There are 4 ways to turn a row about zero (a turn may also mirror it). The second row of each pair is the first, turned, with some noise. The first 28 pairs use one turn. New pairs use 2 turns, one after the other, and a turn may come again.
Some pairs, each with its turns in order after it:
[3.9 21.9 23.7 15.2 6.8 4.1]
[-21.4 -8.2 2.9 26.4 18.5 8.0]
J978

[-6.7 -7.7 -6.3 46.9 -47.3 16.0]
[1.1 -21.8 54.5 1.8 20.4 32.1]
J401

[28.9 -16.7 -12.5 -9.0 17.8 -46.9]
[-13.1 48.0 14.4 6.3 -12.7 -31.8]
J685

[27.5 3.6 -25.0 27.1 -5.9 12.9]
[-4.4 -39.9 -0.8 -7.3 7.8 -23.5]
J338

[37.5 20.1 13.7 -8.8 -5.7 -3.2]
[0.0 -16.0 -26.7 -25.9 -19.0 17.7]
J401

[3.2 26.2 -1.3 21.8 58.2 12.4]
[-23.3 -25.8 5.8 -8.2 -60.9 5.8]
J685

[14.4 9.8 32.0 -20.1 -14.4 15.5]
[14.5 -14.5 1.4 19.1 -1.8 38.3]
J978

[15.4 29.4 17.8 31.1 -22.4 -12.0]
[-21.5 23.3 12.7 25.5 22.1 19.8]
J978

[17.0 -18.6 10.8 13.9 -7.1 16.0]
[-20.8 -14.4 20.4 -1.5 -19.4 8.0]
J401

[-38.0 0.3 8.3 -11.4 -32.3 13.4]
[-8.8 41.8 -13.6 19.0 15.5 -12.5]
J338

[-7.4 22.6 -0.3 -29.7 29.7 13.7]
[-10.1 -45.3 -1.7 -6.6 -14.2 4.9]
J978

[-4.8 -22.3 -9.5 -2.4 6.9 12.4]
[16.0 5.2 12.3 4.4 -11.1 -13.6]
J338

[9.4 13.5 -3.5 5.9 15.6 -3.7]
[1.4 -11.8 -19.9 8.5 0.0 1.9]
J401

[-29.1 11.7 40.5 -11.9 6.0 22.3]
[0.3 -32.4 30.6 -9.7 9.7 28.7]
J685

[-5.7 17.3 1.9 9.8 -1.0 6.0]
[-5.7 0.2 -13.5 -5.4 -0.5 -9.0]
J338

[35.9 25.8 -39.9 12.2 6.0 17.7]
[-1.5 -13.0 -24.0 31.1 -9.5 48.6]
J401

[21.6 7.4 -27.0 6.3 15.9 4.4]
[-7.4 -32.6 0.4 2.1 -18.5 -9.2]
J338

[45.5 -47.2 -6.6 -32.4 9.8 40.9]
[-2.5 17.3 2.3 82.7 -1.3 19.3]
J685

[-13.6 -44.5 -14.3 -15.4 -12.2 15.6]
[38.0 8.1 -4.4 32.4 7.4 8.1]
J685

[13.4 16.5 -0.7 12.6 7.7 16.7]
[4.6 -21.7 -1.3 8.5 -9.2 11.9]
J401

[-15.4 18.2 18.0 -40.3 -1.3 20.4]
[10.6 -41.8 12.8 -9.4 6.2 27.7]
J978

[5.3 -47.9 15.1 -42.4 1.1 49.5]
[7.3 40.5 60.7 -6.0 -25.3 -30.9]
J338

[-23.9 0.3 5.7 12.8 -43.7 0.0]
[23.5 -15.1 -15.0 -13.7 40.6 -0.1]
J685

[9.3 -2.7 -23.2 -19.8 -30.4 15.2]
[-26.9 4.6 22.2 18.2 14.4 -20.4]
J338

[-1.7 47.8 10.1 -40.1 10.4 11.0]
[48.3 2.2 -33.3 -13.3 -21.2 -3.3]
J401

[-17.7 40.0 -3.1 -17.5 18.4 -21.9]
[-38.4 -28.3 32.9 -10.1 -3.1 -6.7]
J978

[-18.4 -39.0 -10.6 -1.8 -69.3 -9.4]
[41.4 11.7 -23.6 11.3 60.9 -13.7]
J685

[30.3 -8.1 -1.7 1.5 29.6 22.3]
[2.0 -12.0 -32.6 22.4 -14.4 -5.8]
J978

New pairs, each followed by its turns in order:
[-1.3 27.7 -6.8 -83.6 60.7 1.1]
[1.1 10.2 -40.6 11.9 47.6 87.0]
J401 J401

[2.4 17.6 4.8 -25.7 -43.4 -21.0]
[-15.0 2.3 -13.4 5.7 -53.2 7.7]
J685 J338

[-17.3 -5.6 -8.2 -25.8 -41.3 19.8]
[-29.6 9.4 31.5 -10.6 -32.3 -10.3]
J978 J338

[7.8 7.9 -19.0 36.3 -51.1 -9.2]
[-27.0 -5.2 -1.2 -26.6 -42.6 -40.5]
J685 J978

[10.4 -11.3 15.4 26.8 33.4 15.9]
[25.8 34.3 8.8 1.5 17.4 -9.9]
J685 J978

[45.5 -6.3 23.1 -7.8 -0.4 59.3]
[-9.6 30.3 31.0 6.9 58.8 -27.6]
J401 J338

[4.2 15.6 0.9 11.6 -32.8 25.3]
[22.2 -1.5 -5.4 32.7 -20.1 -2.4]
J978 J401

[-40.0 13.9 2.6 13.8 9.3 -23.1]
[-6.2 -3.8 -11.6 -16.0 5.4 -49.0]
J978 J401

[32.6 -12.7 -22.9 -31.0 -7.2 18.9]
[-15.7 -0.2 -10.9 -24.1 22.7 39.7]
J401 J978

[12.1 7.8 24.9 -6.9 34.4 -27.4]
[27.7 6.1 -9.1 -17.8 39.9 0.8]
J978 J338

[-19.9 -31.5 59.2 -4.2 15.5 16.9]
[-66.8 -3.3 7.4 -22.8 -4.7 17.6]
J338 J338

[18.4 -19.1 29.3 16.1 18.1 24.9]
[21.0 28.3 8.8 14.9 28.0 -27.2]
J685 J978

[40.6 14.7 -10.3 -0.8 -4.9 -3.5]
[13.4 23.3 15.9 20.6 -17.4 14.4]
J401 J401

[-39.6 -47.2 -14.5 14.5 25.2 -1.6]
[-49.3 1.1 -30.4 16.7 13.3 -41.0]
J338 J685

[42.4 18.6 8.2 -17.1 -31.2 -34.1]
[11.2 -1.9 19.5 -53.5 -32.4 23.2]
J685 J685

[11.6 19.9 49.7 -2.7 -7.8 -8.0]
[30.4 41.4 -5.5 -3.1 -21.1 12.7]
J685 J338

[40.0 25.1 -16.0 -0.6 -31.2 -21.8]
[-10.2 -2.3 -40.7 40.5 -23.2 7.2]
J685 J338

[2.9 3.7 1.9 24.0 -70.5 -55.9]
[2.0 42.1 19.5 -4.9 -80.5 11.8]
J401 J338

[-11.6 47.5 -10.9 -29.3 1.3 19.0]
[-38.4 18.8 -29.2 25.8 -0.6 -8.7]
J401 J685

[-60.2 -13.8 8.9 9.6 29.5 -18.7]
[-23.2 3.4 -7.7 -58.7 -30.7 13.5]
J685 J401

[32.7 39.9 -15.6 -29.5 -3.8 -5.0]
[17.7 19.0 47.7 13.1 7.9 -31.9]
J338 J401

[-25.6 22.8 8.9 -21.9 46.3 -5.4]
[-31.5 -5.8 -30.9 2.1 33.2 28.9]
J401 J401

[2.2 -36.8 15.8 -37.5 -17.3 28.3]
[-13.1 3.2 4.5 -23.4 45.3 22.2]
J401 J685

[40.3 -11.3 -7.3 23.9 -36.8 12.8]
[36.9 -25.7 -15.1 -12.0 36.3 15.0]
J401 J978

[-7.1 7.8 -24.5 34.5 6.1 18.2]
[17.4 -25.9 12.5 29.2 4.1 15.1]
J338 J338

[11.6 -9.8 -46.3 15.0 2.0 5.2]
[-21.0 -6.6 -10.0 43.6 1.8 2.9]
J978 J338

[-22.9 -3.2 1.2 42.5 1.2 -8.1]
[-33.9 22.7 -15.0 -16.6 5.5 4.2]
J685 J401

[-11.1 3.5 6.1 2.2 30.2 46.1]
[14.3 14.3 -24.9 -17.5 -24.1 -37.3]
J978 J978

[21.6 -10.5 51.1 16.8 -7.3 16.3]
[34.4 -21.2 36.6 4.5 -15.7 -34.4]
J685 J685

[13.0 -21.8 2.2 28.9 -28.3 -23.8]
[-8.9 4.8 26.6 25.5 -36.1 -9.3]
J338 J685

[19.8 -27.3 19.4 -10.6 -23.3 -7.1]
[-25.0 -16.1 4.5 -33.5 13.9 -10.9]
J978 J338

[23.5 6.8 -17.7 27.2 -11.1 13.6]
[20.7 -28.8 -7.5 24.0 -1.5 9.4]
J401 J685

[-20.5 -31.3 12.4 29.5 -17.5 -12.5]
[-33.7 11.0 -1.6 18.5 -27.3 -4.1]
J338 J685

[13.3 41.0 -15.4 -2.1 -26.4 13.5]
[6.4 -30.3 -16.6 -30.6 31.0 5.9]
J978 J978

[-48.2 9.3 -7.8 12.2 7.0 34.0]
[5.9 -27.7 3.5 -10.4 -32.3 -37.2]
J978 J978

[18.7 3.1 19.2 -23.2 11.0 -18.5]
[-16.1 27.0 1.9 -14.7 -4.9 -19.8]
J338 J338

[29.7 -13.4 38.0 34.0 -19.7 9.0]
[54.8 -7.1 -11.7 13.3 -4.2 21.8]
J685 J338

[-18.7 -14.9 26.8 -16.4 -22.6 37.9]
[-38.7 -12.0 40.3 14.1 -2.9 13.1]
J338 J978

[5.3 11.3 18.4 -9.7 4.2 -7.3]
[2.2 -6.3 -0.9 -0.6 6.9 24.0]
J338 J685

[21.0 -26.3 4.3 -60.5 -6.1 8.0]
[-11.4 -48.9 33.7 -14.8 35.7 4.4]
J338 J685

[42.5 -2.8 9.7 36.7 -3.7 19.6]
[43.0 -21.2 3.3 32.1 25.4 0.7]
J401 J685

[29.2 -11.9 1.2 39.4 -1.1 38.5]
[7.6 43.9 -11.6 -13.6 12.8 -38.3]
J685 J978

[23.8 -34.2 10.3 19.9 -5.8 -23.6]
[16.3 -19.5 -27.4 -4.2 12.7 42.6]
J685 J338

[-10.0 8.1 -30.9 5.5 -52.6 -22.1]
[-12.5 13.7 -6.5 -30.0 -55.9 -9.1]
J401 J338

[-41.5 -25.7 -29.0 -13.3 13.3 25.9]
[16.6 -7.9 8.7 -21.5 -59.7 -8.7]
J978 J978

